The rows of a group lie close to one hidden flat surface of 7 dimensions, which passes through zero. Surfaces can cross.
In the rows, 128 means zero.
Known rows, each followed by its group:
[ 71 106 133  62 161 133 130 123 208  94 154 158  62 117 116 123] : (5)
[167 150 112 126 120 135 159 218 108  87 106 181  92 123  94 121] : (1)
[192 110 181 137  82 199 129 125 128 118 116 148 137 148 159 118] : (2)
[110 139 117  90 198 155 129 113 145  37 108 165  48  87  95 104] : (5)
[134 140 133 100 171 131 136 129 114  64 101 161  83 119 107 113] : (0)
[152  80 152 106 115 164 153 139 173 102 112 150  72 166 148 128] : (4)
[189 106 163 164  98 125 156  92  97 147 114 137 159 100 178 155] : (0)
[151 101 156 105  96 146  91 113 118 145 137 137 153 115 164 121] : (3)
[ 85 133 119  95 173 148  92 103 154  79 115 124 114 127 112 113] : (0)
[100 129 121  72  99 177 101 150 188  93 120 160  66 197 115  80] : (2)
[102 124 110 117 148 128  97 130 112 151 170  96 127 103 117 115] : (6)
[100 114 119 101 140 120  81 149 113 149 164  86 148 115 127 125] : (6)
[171 173 136 189  90 161 187  87 131 153 129 166 104 130 118 114] : (3)
[113 137 103 138 107  85 114 112 118 134  89 133 126 158 114 125] : (5)
[146 116 164 148 126 197  83 125 110 135 142  64 190 126 150 110] : (2)
[147 135 157 123 128 146 103 105 116  94  89 163 144 115 144 119] : (3)
[ 89 129  97 120 138  80 129 132 136 177 166 102 120 130 113 138] : (6)
[169 112 137 113 103 143 125  92  82 171 163 127  56 140 141  99] : (5)
[170  70 117 155  83 152 105 159 115 111  89 139 110 107 137 111] : (1)
[131  50 126 133 101  72 155 118 170 122  97 168 113  81 157 174] : (2)
[101 133 127 113 120 150  90  78 142 125 137 132 117 130 123  90] : (3)
[148 111 142 139 126 146 144 125 117 151 158 117 130 106 143 135] : (5)
[151 128 177  88  96 158  69  71  97 106 108 191 151 100 173 104] : (0)
[160 157 157 104 161 120 121 101  80  98 126 183 138  42 142 136] : (6)
[ 98 123 146  87 100 147  87 173 174 102 127 159 157 129 132 115] : (4)
[166 131 138 118 120  93 158 145  69 139 123 139 103 154 133 141] : (5)
[136 144 154 114 158 142 122  86 123  80  99 171 120 105 137 120] : (1)
[124 125 104 167 135 150 115 100 116 133 140  93 130 105 111 102] : (5)
[117 148 125 137 106 149 117 136 138 165 141  99 145 188 120 110] : (6)
[ 67 161  71 114 167 131 126 173 157 133 160  78  83 183  65 105] : (3)
[150  63 131 140 114 157 117 157 144 106  98 103 130 138 144 129] : (6)
[162  88 111 163  85  97 180 149 135 136 101 176  89 105 135 154] : (1)
[152 142 166  80 121 205  98 187 142  88 125 149 129 178 128 100] : (4)
[149  80 136 137 116 133 161 142 153 137 128 119 106 142 148 150] : (4)
[129 117 142 161 160 159 137  69 137 127 131  86 135 113 141 129] : (2)
[112 117 146 142 101 205 116  59 192 135 141  88 101 193 142  85] : (2)
[152 127 147 115 126 125 122 153 104 123 124 125 153 120 141 138] : (6)
[108 119 139 149 127  50 181 190 175 118  95 148 219 127 138 217] : (5)
[143  95 157 177 166 140 171  16 156 103  96 124 125  73 168 159] : (2)
[138  67 119 117 171 113 142  90  97 146 140  61  41 164 140 116] : (0)
[108 132 113 114 173  93 173 137 139 112 135 137  93 116 110 148] : (1)
[ 56 162  78 113 163  95 101 147 129 145 167  76 137 138  83 116] : (4)
[118 121 136 141 102 132  78  30 115 144 111 126 143 111 158 101] : (3)
[109 132 120 162  25 144 109  69 189 162 105 174 147 148 155 105] : (0)
[ 68 132 109 120 101  95 105  98 191 140 124 140 137 145 124 123] : (1)
[139 158 126 130 151 157 142 127 110 129 151 115  95 135 106 104] : (3)
[160 110 123 155 137 127 176 126 125 115 107 129  98 128 129 143] : (0)
[159 114 151 172  57 129 131  43 126 154  96 166 153 110 177 126] : (4)
[124 154 136 117 120 114 109 120 103 149 142 134 161 131 132 132] : (4)
[104 197 155  87 103  90 116 156 108 164 139 136 194 219 131 137] : (6)
[113 100 127 120 101 166 128 153 164 170 167  77 102 188 125 117] : (2)
[104  90  80 144 158 144 128 133 159 113 145  81  68 109  93 113] : (6)
[ 86 143 108 107  93 152  70 135 175  81  82 172 121 143 100  88] : (1)
[164 121 151 120 131 158 137 178 110 112 126 131 137 126 133 138] : (4)
[108  96 126 129 160  71 107  86  88 127  97  95 163  96 155 158] : (3)
[ 87 173 108 121 109  71 131 177 159 115 104 190 188 121 111 154] : (1)
[132 142 111 142  93  84 158 179 130 166 148 161 141 115 116 150] : (0)
[128 131 155  57 179 132  74 138  80 123 162 118 137 113 138 110] : (0)
[150 140 132 142 107 149 153 121 127 147 139 133  87 150 123 109] : (1)
[161 139 155 116 101 179 122  38 125 122 128 192  85  81 147  84] : (3)
[103 110  92 149 144 115 132 147 134 166 167  61 128 123 109 134] : (5)
[142 138 142 116 160 153 134 158 117  98 127 128 108 138 116 115] : (2)
[116 120 116 115 169 116 142 125 148  70 107 149  74 115 112 127] : (4)

New rows, each followed by its group:
[105 150 106 148 113 127 138 104 160 126 115 138 111 147 116 117] : (3)
[ 89  83 116  93 132 103 140 169 192 123 147 124  98 157 121 141] : (4)
[133 204 138 132 109 187 124 108 136 104 103 162 121 196 114  81] : (6)
[127  50 114 152 106 143 117 147 164 111  99  92 114 125 148 136] : (6)
[ 65 109 108  88 133  68 127 140 183 123 134 147 112 122 128 153] : (4)
[202 139 144 139 111 116 177 159  78 129 119 176  98 113 126 136] : (0)
[126  98 130 126 115  68 127 146 105 185 154 103 167 114 153 171] : (6)
[143 102 135 141 121  77 174 181 117 193 171  96 165 138 146 186] : (5)
[157 158 118 118  53 120 134 145 111 131 117 223  85 141 110  89] : (0)
[125 229 141 113 153  78 185 112  90 145 154 168 127 136  98 142] : (6)
[ 91 129  98 140 145 108 164  83 184  91 104 170  57 121 103 122] : (6)
[137 175 140 114 160 121 168 144 131  82  95 170 113 150 101 136] : (6)
[ 86 116  85 129 118  45 141 185 166 117 104 165 147  98 108 176] : (1)
[133 146 146 117 170 134 136 115 116 114 134 128 138 115 129 139] : (1)
[117 148  82 137  82  84 147 216 157 117 100 191 121 121  88 140] : (1)
[ 92 133 105 145 144 163 104  94 166  83 105 127 119  82 113  99] : (5)
[131  42 114 118 155 122  88 177 105 135 153  57 139  75 142 147] : (6)
[159 169 146 151 106 166 117  80 113 110  82 157 152 133 138 102] : (3)
[145 141 136 126 132 155 131 148 137  95 100 138 123 154 118 124] : (6)
[132 108 115 145  61 128 115 103 166 139  99 169 113 131 135 112] : (1)
[ 98  97  99 112 157  91 148 165 153 108 118 113 107 141 107 164] : (6)
[153 109 143 105 151 124 144 232  99  94 105 100 161 175 134 165] : (6)
[124 112 124 116 150 136 104 127 128  83  97 141 116 105 123 127] : (1)
[133 116 112  92 111  74 139 153 104 154 153 168  77 118 125 123] : (0)
[119 136 110 114 114 129 116 142 126 145 152 117 105 156 120 106] : (0)
[ 98 116 110 187 160 180 115 120 189 111 144  85 190  46 117 132] : (5)
[115  86 128  60 147 100  85 104  88 147 161  98  60 140 141 106] : (0)
[112 108 123 100 143 183 111 153 174  89 126 110  69 185 104  95] : (4)
[124  94 133 114 178 150 107 103 118  96 120  90 104 112 133 115] : (1)
[129 152 131  91 167 166  76 146  71 129 164  72 143 135 126  97] : (3)
[ 92 133 105 120 126 133 120 123 139 156 156  85 104 186 115 114] : (4)
[153  88  98 138 119  99 149 192 117 113 109 141  96 109 106 147] : (1)
[152 134 140 119 105 127 143 122 125 122 111 171 120 129 130 128] : (2)
[ 76 119 116 106 121  90 137 119 195  88  77 173 112 164 132 138] : (6)
[ 91  96 122 121 132  89  79  90 128 123 105 104 151 118 149 132] : (3)
[ 97  99 127 102  98 135  74  95 143 152 147 108 140 129 147 106] : (3)
[155 157 130 142  95 162 166 130 159 112 117 181 112 140 113 109] : (3)
[134 118 112 166 138 134 159  92 130 145 155 118  85  89 118 122] : (6)
[139 103 165 120 183 167 112  38 115 114 131  92 104 111 163 113] : (1)
[ 91  74 102 111 141  84 110 171 139 142 147  75 129 137 130 152] : (6)
[142 170 128 162 132 146 118  54  84 153 126 103 128 124 130  98] : (3)
[150 142 145 110 174 148 121 115  89  90 126 143 103  82 121 118] : (3)
[164 122 143 144  81 142 132  89 117 140 103 156 105 142 145 111] : (0)
[ 90 147  95 136 127 133 143 128 160 156 156 108  87 155  90 104] : (3)
[134  81 134 130  62 133 150 155 165 195 158 105 103 192 145 131] : (2)
[133 108 126 149 106  88 169  91 155 158 133 150 116 112 151 157] : (1)
[103 111 112 104 116 105 112 102 148 129 123 154  78 132 127 112] : (0)
[ 99 151  87 145 149 165 118 138 134 163 190  59  90 146  88  94] : (6)
[123 112 113 136 156  95 143 115 106 153 153  99 112 102 136 144] : (3)
[147 151 128 132  73 111 129 158 111 165 148 172 151 116 129 130] : (0)
[105 186 111 139 138 127 152 125 136 160 169 108 106 165  93 110] : (6)
[121 165 156 124  73  81 138  83 123 156 116 196 167 132 156 152] : (6)
[112 106 111 155 123  69 140  85 149 104  63 153 144 117 147 166] : (3)
[135 107 136 139  92  80 137 115 134 166 131 148 166 108 161 158] : (4)
[142 139 148 139  92 135 113  92 138 133 109 159 163 122 158 123] : (1)
[130 165 128 143 112 191  82 100  99 161 170  94 135 132 116  68] : (6)
[108 105 132 117 147 142 101  60 140 122 131 100 111 125 148 115] : (1)
[ 63 104 120  66 105  76  31  71 126 163 157 143 169  59 155 113] : (6)
[170 152 183 113  82 162  84  85  95 108  94 196 186 107 170 111] : (6)
[146 125 144 130  73 194  70  95 129 112  92 145 130 141 141  73] : (1)
[ 53 181 130  90 177 132  68 119 135 131 157  82 198 157 122 114] : (1)
[157 111 162 118 112 127 151 116 133 133 132 156 127 109 153 141] : (5)
[101  39  96 117 166  60 163 123 171  71  89 153  71  57 129 177] : (6)
[177 122 170 134  88  98 145 149  89 172 140 157 200  98 174 169] : (4)
[130 139 140 125 151 118 149 116 128 145 157 114 131 128 132 141] : (1)
[120 191  84 157 178 117 208 207 149  76 102 128  95 176  57 143] : (3)
[171 136 173  85 165 166 116 110 100  55 115 190 104  68 135 111] : (3)
[164 161 161 105 177 151 154  96  84  78 109 155  79 146 123 110] : (4)
[117 118 121 127 147  63 161 127 129 115 118 158 130  78 131 170] : (4)
[109  62 133  68 134 106 102 156 147 129 160 137 106  92 142 146] : (3)
[120 183 110 119 128 118 151 188 134 131 155 147 117 158  89 120] : (1)
[120 117 132 123 154 102 107 116  95 114 105 114 159 106 146 143] : (3)
